The first 6 rows are patterns. Each new row is the sum of 2 different patterns, raised or lowered, with some noise. Before adding, each is slid sideways (what falls off one end comes back at the other) and multiplied by a number that may be negative. Names go in the order of the patterns.
Known rows, each followed by the names of its patterns:
|  -9 | -11 |   8 |  -3 |  14 |  -6 | -14 |  -7 |   4 |   9 |   3 | -10 | -14 |  -1 |  -5 |   1 |   0 |   0 |  10 | -17 |  12 |   5 | -39 |   0 | -32 |  30 |   7 |  -7 |  -7 |   9 |   4 | -17 |  -3 |   8 | -> q301
|  37 |   0 |   6 |  -5 |   4 | -25 |   9 |  -6 |  33 |   6 |  -7 |   2 |   3 |  -8 |  23 |  -2 |   0 | -16 |  13 |  -1 |  -4 | -16 |   6 |  -2 |  -7 |   0 |  31 |   7 |   4 |   1 | -12 |  12 |   3 |  10 | -> q710
|   8 |  23 |   1 |   9 | -12 |  -9 |   3 |  18 |  28 | -11 |  39 |   1 |   5 | -22 | -13 | -17 |  16 |  -4 |   7 |  -5 |  -7 |  -2 |   3 |   9 |  -3 |   2 |  15 |  28 | -15 |  -4 |   8 |   1 | -10 |  -5 | -> q247
| -18 |  25 |   5 |  17 |  11 | -25 |   6 |   3 |   6 |  -1 | -18 |  12 |  23 |  -4 |  16 |  14 |  -8 |   2 |  36 |   8 |   4 |  -8 |   3 | -19 | -10 |  31 |   2 |  -1 |   3 |  10 |  22 |  -1 |   0 |  12 | -> q385
|   2 |   3 |  -8 |  29 |   0 |  -1 | -14 | -14 |   8 |  17 |  -5 |  29 |  -1 |  13 |   1 |   1 |  39 | -17 |  14 |  -1 | -39 |   4 | -10 |  -5 |   2 |   0 |  -7 | -11 |  11 |   8 |  -5 |  28 |  -2 |  18 | -> q344
| -11 |  -4 |   0 |  16 |  -5 |  -6 |  13 |  11 | -36 |  35 |  -4 |  -4 |  -2 |   1 |  -4 | -18 |  -5 |   5 |  12 |  -4 |   2 |  13 |  11 |   5 |  -1 |  16 | -39 |   6 |  31 |   4 | -30 |   1 |   5 |   1 | -> q374

New rows. What belongs after each?
|  25 |  10 |  16 |  41 |  -1 |  14 |   7 |  36 |   3 |   8 |  10 |  25 |  10 |   3 |  57 |  13 | -42 |   6 |  41 |  16 |  23 |   5 |  24 |  12 | -16 |  -4 |  13 |  22 |   0 |  32 |  44 | -13 |  -8 |  16 | -> q710 q374
|  11 |  32 |  28 |  10 |   5 |  29 | -16 |  12 |  -1 |   7 |  19 |  51 |   6 |  45 | -13 |  21 |  26 |  18 |  47 |   7 |   7 |  14 | -18 |  34 |  -2 |  11 |  22 |  30 |   5 |   9 |  31 |  22 | -14 |  35 | -> q710 q344
| -13 | -27 |  -2 |  -5 |   0 | -33 | -20 | -18 |  -2 | -11 |  10 | -20 |  -7 |  -5 | -17 | -36 | -12 |  -7 | -11 | -30 | -24 |  -1 |   1 | -25 |  -9 | -15 |  -9 |   2 |  -6 |  14 | -40 | -24 |  -3 | -75 | -> q247 q344
| -12 |  11 |  10 | -40 |  -7 | -10 | -24 |   3 |  16 |  17 | -26 |  25 |   0 |  10 | -34 | -22 |  11 |   3 | -11 |  27 | -39 |   2 | -11 |   9 |  16 |   1 |   7 |  12 |   1 |  23 |   2 | -20 | -20 | -13 | -> q710 q385
|  23 |  19 |  22 |  11 |  18 |  26 |  32 |  10 |   5 |  19 |  39 |   6 |  29 |   3 |  31 |  20 |  28 |   0 |   3 |  23 |  33 |  32 |  12 |  58 |  11 |  22 | -12 |   7 |   7 |  35 |   8 |  20 |   9 |  14 | -> q301 q247
| -27 |  12 |   9 |  -4 |  -6 |   6 |  18 |   9 |  -2 |  -7 |  17 |  -9 |  -1 |  -2 | -29 |   0 | -38 |  63 |   0 | -35 |  -6 |  35 |   4 | -16 |   0 |  22 |   1 |  -5 |  -6 |   6 |  21 | -14 | -16 |  31 | -> q301 q374
| -16 |   0 | -29 | -48 | -18 | -15 |   4 | -20 |   9 |  -8 | -59 | -11 | -11 | -10 | -21 | -19 | -12 |  -5 | -38 |   5 | -25 | -12 | -25 | -14 |   4 | -12 | -10 |  -1 | -16 |   4 | -19 | -22 |  -8 | -27 | -> q710 q385
|  42 |   4 |  10 |  17 |  36 |  28 |  17 |  29 |   5 | -24 |  13 |  29 |  40 |  17 |  36 |  14 |   9 | -34 |   5 |  -5 |  33 |  13 |  48 |   5 |  18 | -19 |  11 |  31 |  11 |  18 |  38 |  17 |   6 |  14 | -> q710 q247
| -37 |  -5 |   6 |  -7 |  18 | -21 | -25 | -20 | -45 | -20 | -16 | -19 |  -9 | -48 |  -1 | -27 | -12 |  27 | -21 |  -5 |  -1 |   1 | -20 |  -8 |   1 | -22 | -29 |  -9 | -33 |   0 | -29 |  -9 | -21 | -11 | -> q247 q344
| -22 |   2 | -19 |   9 |  15 |  -4 |  -1 | -31 |  -8 | -24 |  -3 | -15 |  -3 |  -5 |   0 | -13 |  -3 | -11 |  -2 | -10 |   8 | -18 |  -7 | -19 | -11 | -34 | -10 |   5 | -17 | -17 |   7 |  -3 |   3 | -14 | -> q710 q385
| 41 | 47 | 57 | 76 | 18 | 54 | 54 | 12 | 37 | 12 | 79 | 69 | 39 | 43 | 43 | 41 | 29 | 53 | 70 | 31 | 63 | 55 | 46 | 43 | 29 | 24 | 48 | 47 | 57 | 43 | 32 | 30 | 43 | 47 | -> q301 q247
| 14 |  9 | 49 |  4 | 37 | 34 | 20 | 20 | 30 | 35 | 32 | 25 | 20 | 38 | 13 | 28 | 23 | -6 | 30 | -5 | 79 | 29 | -2 | 17 | 57 | 30 | 13 | 25 | 42 | 22 | 21 | 20 | 29 | 44 | -> q301 q374
|  17 |  -2 |   4 |  26 |  40 |  -8 |  24 |  14 |  12 |  -1 |   4 |  39 |  16 |  19 |  18 | -26 |   3 |   6 |  22 |  34 |   2 |  38 |   2 |  19 |  -4 |  -3 |  11 |  20 |  14 |  17 |  11 |  -5 |  22 |   9 | -> q247 q344
| -20 | -17 | -19 | -30 | -29 | -31 | -19 | -17 | -37 | -18 | -29 | -70 | -23 | -27 |  -9 | -26 |  14 | -18 | -30 | -49 | -19 | -16 | -25 | -31 | -11 | -34 | -23 |  -9 | -17 | -30 | -29 | -19 |   6 | -22 | -> q710 q385
|  32 | -56 |   0 |  20 | -12 | -47 |  -6 |   1 | -26 | -34 | -19 | -41 |   4 | -35 | -23 |  -6 |   3 | -76 |  17 | -15 |  -6 |  -3 | -19 | -33 | -33 | -45 |  -8 | -14 | -23 | -15 | -39 |   9 | -25 | -16 | -> q344 q374
|  20 |  60 |  35 |  12 |  48 |  22 |  62 |  14 |  39 |  25 | -16 |  28 |  22 |  30 |  26 |  26 |  29 |  25 |  41 |  32 |  36 |  28 |  30 |  64 |  34 |  12 |  20 |  54 |  29 |  23 |  10 |  14 |  47 |  41 | -> q344 q374
|  -2 |  38 | -30 |   7 |  19 |   4 | -41 |  -8 |  22 |  -2 | -12 |  -3 |   7 |  25 |  -6 |  -8 |  15 |   1 | -13 |  30 |   6 |   2 | -19 |   5 |  -5 | -13 |  -7 |  -8 |  14 |   8 |  -4 |  17 |  16 |  -3 | -> q385 q374
|   7 |  15 |   1 |  -5 |   3 |  -4 |  -9 |  -5 |   5 |   1 | -11 |  41 |  11 | -32 |  -5 |  27 |   4 |  -7 |  -1 |  18 |  20 |   1 |  -5 |   0 |   1 |  -7 |   0 |  44 | -30 |  26 |   5 |   6 | -11 |  -2 | -> q247 q374
|   6 |  26 |  14 | -21 |   6 |  16 |   4 |  -2 |   8 |  10 |  32 |   2 |   1 |   5 |   8 |  17 |  29 |   4 |  -2 |   2 |   3 |  -1 |   6 |  23 |  17 | -10 |  22 |  17 | -17 |   6 | -23 |  39 |   3 |  13 | -> q301 q385
|  40 | -54 | -41 | -12 |   8 | -29 | -24 |   3 |   0 | -21 |  -9 | -13 | -22 | -11 | -36 | -18 |  24 | -35 | -19 | -24 | -19 |  -9 |  -1 |  -8 |  -8 | -21 | -26 | -17 | -26 |  -7 | -33 | -25 |  20 | -25 | -> q301 q374
|  21 |  41 | -16 |  11 |   6 |  12 |  25 |  13 |  31 |  21 |  13 |  36 |  22 |   7 |  25 | -12 |  39 |  29 |  33 |  19 | -10 |  18 |  23 |  30 |  13 |   5 |  23 |  31 |  15 |  18 |  39 |  -1 |  12 |  72 | -> q301 q385
|  -1 | -18 | -16 | -15 | -38 |   3 | -23 | -10 |  43 | -11 |  -2 |  -5 | -19 |  -2 |  -5 |   5 |   6 | -18 |  -1 | -35 |  -6 | -40 |  -2 | -14 |  16 | -31 | -14 |  -8 |   5 |   0 |  -1 | -23 |  -6 | -41 | -> q710 q344
| -13 | -30 | -14 | -25 | -20 | -17 | -18 | -13 |  -3 | -19 |   2 | -15 |  -6 | -45 | -22 |  -5 | -33 | -13 | -18 | -29 | -13 | -10 | -19 | -23 |  -9 |  -5 |   6 | -26 | -26 |  -6 | -33 | -33 | -24 | -15 | -> q710 q344
|  12 |  15 |  15 |  15 |  14 |  15 |  16 |   8 |  13 |  -6 |  10 |  34 |   5 |  14 |  25 |  20 |   5 | -17 |  11 |  11 |  32 |  19 |  11 |   5 |  -4 |  30 | -19 |  25 |  -9 |  35 |  47 |  33 | -15 |  18 | -> q247 q374
| -10 |  15 |  56 |   6 |  37 |   7 |   7 |  20 |   9 |  55 |  26 |  19 |  15 | -34 |  11 | -26 |  10 |   7 |  39 |   5 |  -7 |  16 |  21 |  -5 |  56 |   5 |  26 |  -2 |  23 |   0 |  30 |  -6 |  12 | -10 | -> q710 q344
|   4 |   4 |  -9 | -16 |  10 |  -4 |   2 |   6 |  19 |  12 |   7 | -23 |  -5 |  14 |   9 |   5 |   1 | -18 |  10 |   2 |  18 |  -2 |   9 |  12 |   7 |  10 |   9 | -16 |   8 | -30 |  22 |   8 |   1 |   8 | -> q301 q710
|  -2 | -17 | -26 | -12 | -20 |  10 | -17 | -23 | -20 |   6 | -17 |  -9 | -22 | -12 | -19 |  -1 | -15 |  15 | -13 | -10 | -24 | -24 |  10 | -10 |  -7 |  19 |  -8 |  -2 | -21 |  -9 | -32 | -18 |  -5 |  18 | -> q710 q385
|   1 |  -2 | -37 |  19 | -11 |   3 |  50 |  -4 |   8 |  -2 |   0 | -20 |  10 |   3 |  14 |  -3 |  -4 | -21 |   1 | -21 |  10 |  -6 |   5 | -34 |   8 |  -4 |   6 |  -3 |  -1 | -15 |  -3 | -22 |  19 |  -6 | -> q710 q344
| -42 | -35 | -39 |   2 | -43 | -60 | -23 |   4 | -36 |  -9 | -31 |  -3 | -25 | -28 | -51 |  -2 | -25 | -41 | -50 | -11 | -51 | -11 | -32 |  -3 | -33 | -13 | -14 | -26 |   3 | -55 | -11 | -30 | -78 | -33 | -> q344 q374
| -35 |   3 |   5 |  -3 | -24 |   8 |  35 |  -8 |   6 |  -2 |  -9 |  -5 |  20 |  -8 |  -3 | -10 | -19 |  18 | -20 |  -5 |  -6 |  25 |  -3 |   1 |  16 |   6 |  -2 |   4 | -36 |  25 |   6 |   3 |  -5 |   8 | -> q385 q374
|  -5 |   5 |  -5 |   6 |  -4 |  -7 |  -5 |  11 |   8 |  -9 | -14 |   9 | -13 |   8 |  -8 |   6 |  -2 | -22 |  -1 |  14 |   0 |  -3 | -16 |  -5 |  11 |  -8 |  13 |  22 |  -9 |   0 |  12 |   0 | -15 |  -5 | -> q710 q385
| -30 | -37 | -26 | -35 | -51 | -20 |   6 | -30 | -18 | -17 | -43 | -24 |  -2 | -21 | -11 | -38 | -25 | -50 | -34 | -21 | -27 | -35 | -10 | -24 | -24 | -29 | -29 | -26 | -34 | -14 | -27 | -25 | -18 | -50 | -> q710 q385
|  30 | -38 | -40 | -11 | -10 |   1 |  -7 |  25 |   6 | -38 | -19 |  -1 | -13 | -28 | -39 | -10 |  -3 | -30 |  40 | -40 | -35 | -29 |   6 |  17 | -18 | -10 |  -5 |   0 |  13 | -32 | -26 |  -2 | -32 | -29 | -> q385 q374
